The same things were measured in two ways. Each way mixes the same 11 hidden numbers, adds some noise and spreads widely along 6 directions of its own, which tell nothing about the thing.
In the rows, zero is written as 128.
Some things both ways: the first way, then the second way.
[109 135 134 156 126 143 140 150 155 102 130 139 124 133 152 117 122 120
 121 164 108 133 135 137 137  84]
[133 107 130 131 138 102 141 175  84 150 155 108 138 205 131 118 133 100
  87 168]

[147  95 123 119 120 127 107 126 114 135 135  85 123 116 117 131 105 127
 117  79  98  96 110 101 131 136]
[137 191  76 167 114 164 190 107 126 124 172 225 154  88  93  48 103 206
  58  87]

[ 89 139 189 163 133 119 137 141 134  92 111 130 117 170 150 112 161 103
  97 162 111 114 119 134 145 120]
[113 111 157 102 107 130  68 165 161 135  89 114 122  99  91 141  76 132
 174 187]

[141 164 116 145 119 150  87 146 116 136 126 108 150 133 119 111 148 133
 118 148  63 139 125 126 130 149]
[ 78  97  92 186 140 113 134 122 135 123 169 137 128 162  74  73 123 148
  85 104]

[142 155 105 133 123 161 112 105 151 133 130 102 157 114 124 117 159 126
 135 143 129 133 130 134 124 136]
[104 117 103 164 159 105 157 136 109 129 182 158 144 192 110 101 129 132
 109 133]

[136 132 121 154 143 129 129 125 123 129 149 149 123 140 181 127 118 142
 166 118 118 168 157 145 132 113]
[ 93  24 156 154 169 142 114 180 186 165 181 179  83 191 193 135 130 148
 187 144]

[154 143 124 111 135 137  85  80 178 126 104  92 177 130 110 148 149 125
 141 113 138 114 152 117 124 125]
[109 129  79 185 161 126 162 144 116 110 152 200 146 130 127 129 197 120
  99  83]

[120  77  99 143 154  89 129 141  86 168 114 121  97  83 158 139  81 156
 124 120 109 143 147 118 165 129]
[132 103 117 134 167 130 144 180  78  96 168 164 105 151 158 169 172  58
 112  77]

[200  58  64  62 145 105 113 110  97 190 167 114 125  99 133 132  85 154
 153  96 223 135 174 100 109 162]
[142 102 142 190  94 128 171 159 163 154 117 157 101 144 122  77  90 189
 180 138]

[149 120 133 123 127 145 127 132 129 128 126 119 137 122 131 125 132 123
 133 132 141 135 138 128 132 131]
[110 136 117 115 156  89 132 124 112 142 149 103 177 152  99 121 102  98
  94 162]

[126 146 155 136 133 144 104 130 141 146 104 109 148 129 116 153 133 132
 117  97 116 121 113 129 124 129]
[ 87 123 140 118 131 155 115 134 140 126 175 165 117 123 116 132 114 134
 123 133]

[143 150 115 146 134 147 110 136 134 133 133 138 130 157 158 135 127 143
 142 112  95 154 149 146 137 114]
[ 98 116 112 161 200 142 173 147 113  88 176 200 122 184 134 120 161  76
  82  99]

[133  93 195 101  99 181 168 154 129 155  92 144 145  82 137 104 133  80
 192 137 218 145 119 128 152 101]
[117 122 101 113 173  83 148 133  98 109 128 193 135 147  74  78 116 145
  68  92]

[112 125 108 172 174 134 120 131  75 177 176 159 101 151 166 111 143 169
 138  93 169 162 124 153 127 177]
[ 76 114 153 116 157 158  88 126 165 164 194 124 119 113 142 158  99 124
 166 192]

[126 193  93 141 110 129  97 121 157  71 136  98 128 179 122 134 155 130
  93 147  28 120  99 149 136 116]
[143  90 123 156 145  78 127 187 101 143 139  69 118 159 132 109 125  87
 147 139]

[ 99 139 154 107  90 219 108 106 157 129 124 107 176 163 124 114 167  96
 134 175 146  79 110 123 132 125]
[120 117 120 130 155 195  68 109 156 108 174 148 133  30 111 108  93 143
  86 116]

[132 166 155 157 122 133 108 126 144  93 117 111 140 157 127 125 149 119
 109 130  57 124 120 129 143 119]
[118 143 123 110 179 148 110 142 118  92 151 145 167 143 118 174  95  50
 127 160]

[108 107 228 166 134 140 154 179 107 148 129 176 104 141 159  84 140  94
 143 126 171 136 118 115 138 109]
[101  73 154 130 136 144 115 145 189 132  91 202  74 120  83 138 117 175
 161 118]

[144 109 112 118 144 127 123 128 131 118 123  93 129 106 126 158 121 137
 106 123 103 123 146 129 119 141]
[ 61 133  87 182 165 102 206 133 115 129 193 189 123 200 133  85 165 127
  72 107]

[157 137  98 138 132 134 133 118  78 191 141 130 126 105 164 133 114 167
 161  92 145 176 129 149 152 161]
[134 119 116 111 220 132 155 153  51  79 187 209 118 196 151 182 104  46
 142  97]

[148 129 173 115 121 103 128 159 182 107  74  93 148  81 117 154 112 101
 105 158 100 126 150 105 110  77]
[118 165  94 146 143 141 165 157  52  55 136 184 147 219  96 133 122  78
  39 171]

[172 141  93 116 110 110 112 155  95 142 147 119 112 115 119  91 128 129
 130 138 116 155 108 123 134 143]
[114 127  84 194 216 120 180 111 116  80 184 178 145 179 117  90 127 117
  74 144]

[ 99  64 164 149 130 107 151 189  54 143 132 161  67 122 161  74 109 105
 147 125 139 138 102 118 172 127]
[131  83 112 158 128  82 131 170 130 148 103 130  91 109  99  87 132 155
 143  82]

[135 224  71 164 130 114  73 123 112 140 175 141 112 206 129 128 142 178
  82 141  38 153  92 159 146 136]
[138 138 122 127 146 119 118 146 127 104 145  95 136  99  96 104 126 106
  70 155]

[102 133 121 154 146 132 125 127 117 124 159 113 117 114 143 118 147 132
 102 189  92 122 125 122 114 143]
[122  73 119 143  86 106  75 198 145 161  98  82  68 115  89 114  97 156
 168 139]

[120 143 165 137  91 110 106 168 105 101  89  93 130 132  93 104 127 106
  71 162  51  99  81 106 165 134]
[ 92  42 178 133 136 118  89 121 158 151 212  80 144 186 173 171  73 116
 186 194]

[117 118 123 122 118 138 126  98 131 125 149 109 126 169 185 134 134 123
 128 154 108 109 151 120 125 123]
[164 119  99 139 133 120 104 155  89 121 113 109 140  74 123 133 110 108
 107 114]

[205 165  80  87 134 171 114  96 126 191 163 122 175 135 154 169 133 172
 145 133 185 173 187 147  86 166]
[ 95  90 134 134 166 119 139 139 155 121  92 184  87 150  63  91  98 142
 115 106]

Other things, the second way, with their names:
<603>: [169 115 158 117 136  74 131 194 105 156 100  51 123 128 132 103 107  81
 157 169]
<194>: [119 132 151 137 106 145 155 156 112  90 176 155 125 193 144 134  68 111
 150 168]
<412>: [109  91 158 130 130  91 139 126 152 142 168  96 152 171 113 103  85 123
 131 142]
<608>: [185 110  63 179 147  79 135 200  70  94 109 125 135 125 104 131 137  74
 165  41]
<65>: [ 91 100 126 150 187 164 102 143 128 134 169 177 116 135 109 110 142 121
 113 125]
<291>: [135 126 104 138 127  89 142 166  94 121 137 129 161 191 127  97  85 126
  99 183]
<239>: [136 110 119 158 223 160 121 176 126  93 117 173  99 101 111 134 169  54
 136  84]
<443>: [110 123 142 153  88 145 170 145 156 117 180 175 111 155 123  85  93 167
 130 110]
<342>: [ 97 115 116 151 151  98 152 176 113 186 165 141 122 183 146  85 130 133
 141 150]
<159>: [125 151 104 159 168  86 131 164  51  94 176  67 189 195 114 117 122  23
 119 168]
<606>: [ 98  89 124 135 222 137 127 172 135 129 144 185  85 132 136 172 198  65
 139  88]
<616>: [110 152 111 134 199 131 131 128 113 116 151 157 138  77  99 130 142  72
 133  81]
<621>: [ 91 128 126 132 147 107 149 117 120 133 172 130 158 173 117 126 117 117
  88 168]
<556>: [ 84  97 165 140  97 164 133 134 176 157 137 210 103 181  89  79  77 223
 126 177]
<8>: [128 122 131 131 131 117 161 111 129 115 199 161 155 156 119  86  94 167
  85 126]
<185>: [104 154  91 162 158 114 176 120 104 107 131 172 132 157  64 104 135 128
  69 126]
<2>: [113  92 121 145 138 127 127 159 131 125 107 166 111 156  85  90  96 132
 111 101]
<439>: [ 94 119 130 142 138 118 149 129 116 144 169 140 142 174 114 125 112 115
 118 136]
<508>: [120 153 120  94 125 126 111 146 148 164  96 151 149  66  94  64 117 173
  44 161]
<50>: [109  62 112 146 121 149 127 161 155 110 137 228  79 143 135  95  97 192
 107  85]
<495>: [125 101 133 142 140 121 136 177 121  98 129 158 104 174 110 136  89  93
 179 105]
<140>: [ 72  99 138 160 154 193 104 166 192 154 167 223  90 136 143  67 108 189
 151 166]
<206>: [ 77 148 122 121 147 140 165 177 126 120 130 237  93 165  83  73 126 127
 115  77]
<489>: [ 96 104 128 134 166 127 116 123 115 152 179 121 166 166 126 136 109  94
 111 145]
<168>: [180 109  88 118 205  68 109 165  55 122 154  71 174 151 136 188 125  26
 138 127]
<156>: [ 93  83 111 197 128 157 151 181 198 130 137 218  34 105 125  67 162 201
 141  78]
<127>: [125  66 104 126 159  79  95 174 152 122 151 126 108 113 172 134 100 133
 168 135]
<634>: [132 149 115 143 159 144 141 137 118 133 116 182 139 116  99 112 104 140
 127 150]
<471>: [130 169 124 134  93  97 176 166  71 127 159 138 147 200 103 105  95 126
 136 162]
<338>: [126 176  88 143 112  85 164 149  82 104 128 117 181 162  75  50  88 116
  46 146]
<141>: [119 144 130 110 136 123 129 133 128 118 150 149 133 117  93  82  85 149
  92 148]
<561>: [124 145 116 128 182 154 144 156 171  89 146 226 121  92 113  40  91 146
 111  94]
<633>: [132 151 121 115 202 155 114 117 111  63 156 181 169 123  92 161  90  69
 132 133]
<211>: [116  92 127 154 143 114 149 162 112 122 148 150 102 167 133 142 125 103
 152 106]
<341>: [ 98  49 141 176 130  93 122 155 205 125 153 120  97 146 144  96 102 171
 182 159]
<592>: [130  90 127 171 154 122 117 175 136 101  97 128 112 149 106 145 109  79
 187 129]
<184>: [132  95  90 177 133  71 139 171 110 129 134  92 119 143 127  62  96 127
 119 119]
<369>: [105 123 146 143 163 160 148 153 177 130 137 222 105 147  93 106 134 150
 156 121]
<363>: [ 88 116 105 133 207 176  95 120 113 126 219 167 136 114 139 140 131  91
  90 116]
<216>: [141  71 149 121  86  97 100 174 119 142 137  94 121 144 120 118 110 144
 131 128]
<327>: [ 78  77 129 153  92 137 111 145 158 123 161 167  92 135 110 133 127 171
 140 101]
<571>: [144 136  98 158 139 164 108 166 120  93  72 163 102  51  75  96 125 120
  92  92]
<480>: [120  84 139 140 145 156  87 167 154 127 116 130  90 106 121 112  91 125
 134 148]
<354>: [142  68 135 148 130 101 101 149 143 150 131  94 149 126 105 134 142 124
 135 113]
<453>: [152 115 130 130 156 124 144 169  98 110 144 164 131 178 126 121 107 110
 124 141]
<14>: [133 101 113 187 185 124 161 156  99 120 164 142 117 152 160 121 143  84
 135 111]
<42>: [ 80  91 116 206 117 108 177 120 125 180 252 125 153 238 170  91 150 183
  91 189]
<567>: [126 169 110 144 131  99 198 178  96  96 117 178 120 175 109  89 114 105
 117 125]
<197>: [ 76 113 101 132 158 153  92 131 154 124 147 193  94  71 110 108 128 175
  96 132]
<501>: [102 165 144 122 111 117 118 109 139 125 157 102 211 148 112 116  51 128
 135 240]
<500>: [135 158 109 101 164 153 114 182 132 104 156 167 128 103 147 125  81  91
 140 144]
<155>: [111  72 133 135 114 113 119 139 118 170 136 139 133 171 133 127  96 163
 116 152]
<123>: [ 88  79 119 189 145 137 136 169 160 144 182 179  80 157 155  63 110 180
 163 134]
<618>: [127  67 182 123 179  98 118 168 132 128 210  81 139 203 186 161  88  51
 216 170]
<468>: [104 143 147 143 119  75 197 158 113  93 161 109 143 220 116  94 110  78
 109 154]

Some of these things the first way, each followed by its name:
[160 141 110 129 129 147  96 142 107 156 123 144 162 110  58  95 125 142
 129 118 200 147  94 133 166 158]
<369>
[130 177 156 153 114 131 112 159 139  96 124 103 129 149  97 115 155 114
  67 148  64 111  86 122 126 133]
<185>
[141 201 126 117 102 194 111  49 166 133 159 101 197 184 174 188 147 151
 120 190  85 117 167 143 105 131]
<50>
[143  81 122 121 128 112 112 108 131 129 113  87 117  82 153 106 129  96
 192  96  88 133 145  98 146 113]
<608>
[139 104 148 165 129 100  96 199  45 184 130 194 101 130 131  54  84 134
 173 100 138 175 111 112 192 123]
<354>
[145 123 130 145 140  88 118 168  79 153 128 135 102 122 133 122  99 149
 103 115 106 149 121 122 150 141]
<621>
[128 158 125  96 124 155 121  83 158 136 116  72 174 117 118 171 163 131
 102 172 151 109 133 136  98 158]
<197>
[144  98 123 104 119 113 105 154 107 122  77  76 129  99  79 125 126 115
 109  78 125 110  97 122 157 159]
<616>
[132 154 140 149 131 157 109 121 120 129 164 163 130 198 163  87 169 119
 161 139 143 148 141 140 137 132]
<592>
[131 105 109 116 134 120 119 124 122 132 131 108 122 151 173 137 122 133
 117 148 121 122 170 120 117 132]
<571>
[127 107  95 137 167 102 119 112 134 132 153  96  95 117 163 155 129 147
 112 116  87 125 153 123 102 132]
<156>
[142  99 110 104 136 164 108  98 133 171 145 110 145 115 118 147 121 136
 132 122 153 101 136 109 131 135]
<443>
[105 137 135 136 118 172 120 107 137 159 134 146 150 147 151 120 136 129
 143 177 151 122 136 131 155 111]
<216>
[133 119 105  94 112 111 133 140 154  79 120 107 104 151 122 137 123 113
 107 129 124 109 107 140 140  97]
<603>
[105 120 188 138 132 138 112 123 152 132  91  86 148 105 121 143 146 104
 101 144  86  90 129  97 124 120]
<327>
[105  97 136 128 121  96 138 140 147  89  73  57 117  66  81 125 131  99
  61 150 100  79  87 108 155 124]
<471>
[152 134 125 114 118 138 129 105 139 134 132  94 163 132 170 162 114 144
 108 165 123 122 184 123 102 135]
<155>
[163 109 111  88 139 112 115 104 120 164 154 127 116 120 148 123 140 121
 165 139 163 145 147 112 119 134]
<341>
[131 117 189 146 112 102 136 191 144 101  88 129  98 118 150 110 108  88
 155  81  75 144 105 119 146  61]
<453>
[129 126 197 116 110 160 117 150 157 109 104 118 144 138 110 132 137  86
 144 104 119 109 103 117 124  93]
<211>
[149 212  54 112 110 159  66  72 188  97 104  80 189 169  97 138 187 141
 122 155  92 134 125 164 137 141]
<159>
[155 195 119 116 110 145 100 116 143 138 129 110 151 164 115 158 141 147
 115 109  98 136  96 151 125 132]
<141>
[155 148 122 107 100 153 108 103 156 151 119  90 149 121 120 146 132 123
 122 120 102 109 115 115 133 114]
<8>
[146 137 131  95 113 128 106 140 150 102 105 112 134 137  71 149 123 117
  86 143 100 104 100 125 156 110]
<468>
[165  88  99 110 139 103 113 153  84 162 114  98 132  73 104 134  87 151
 102 118 139 135 143 107 143 165]
<439>
[130 226  64 142 101 160  80 103 154  95  99  65 194 157  84 137 169 161
  54 184  70 118 111 161 141 169]
<65>
[118 116 102 125 130 168 134 129 119 102 137 130 146 133 113 119 134 133
 135 146 181 130 117 159 147 145]
<342>
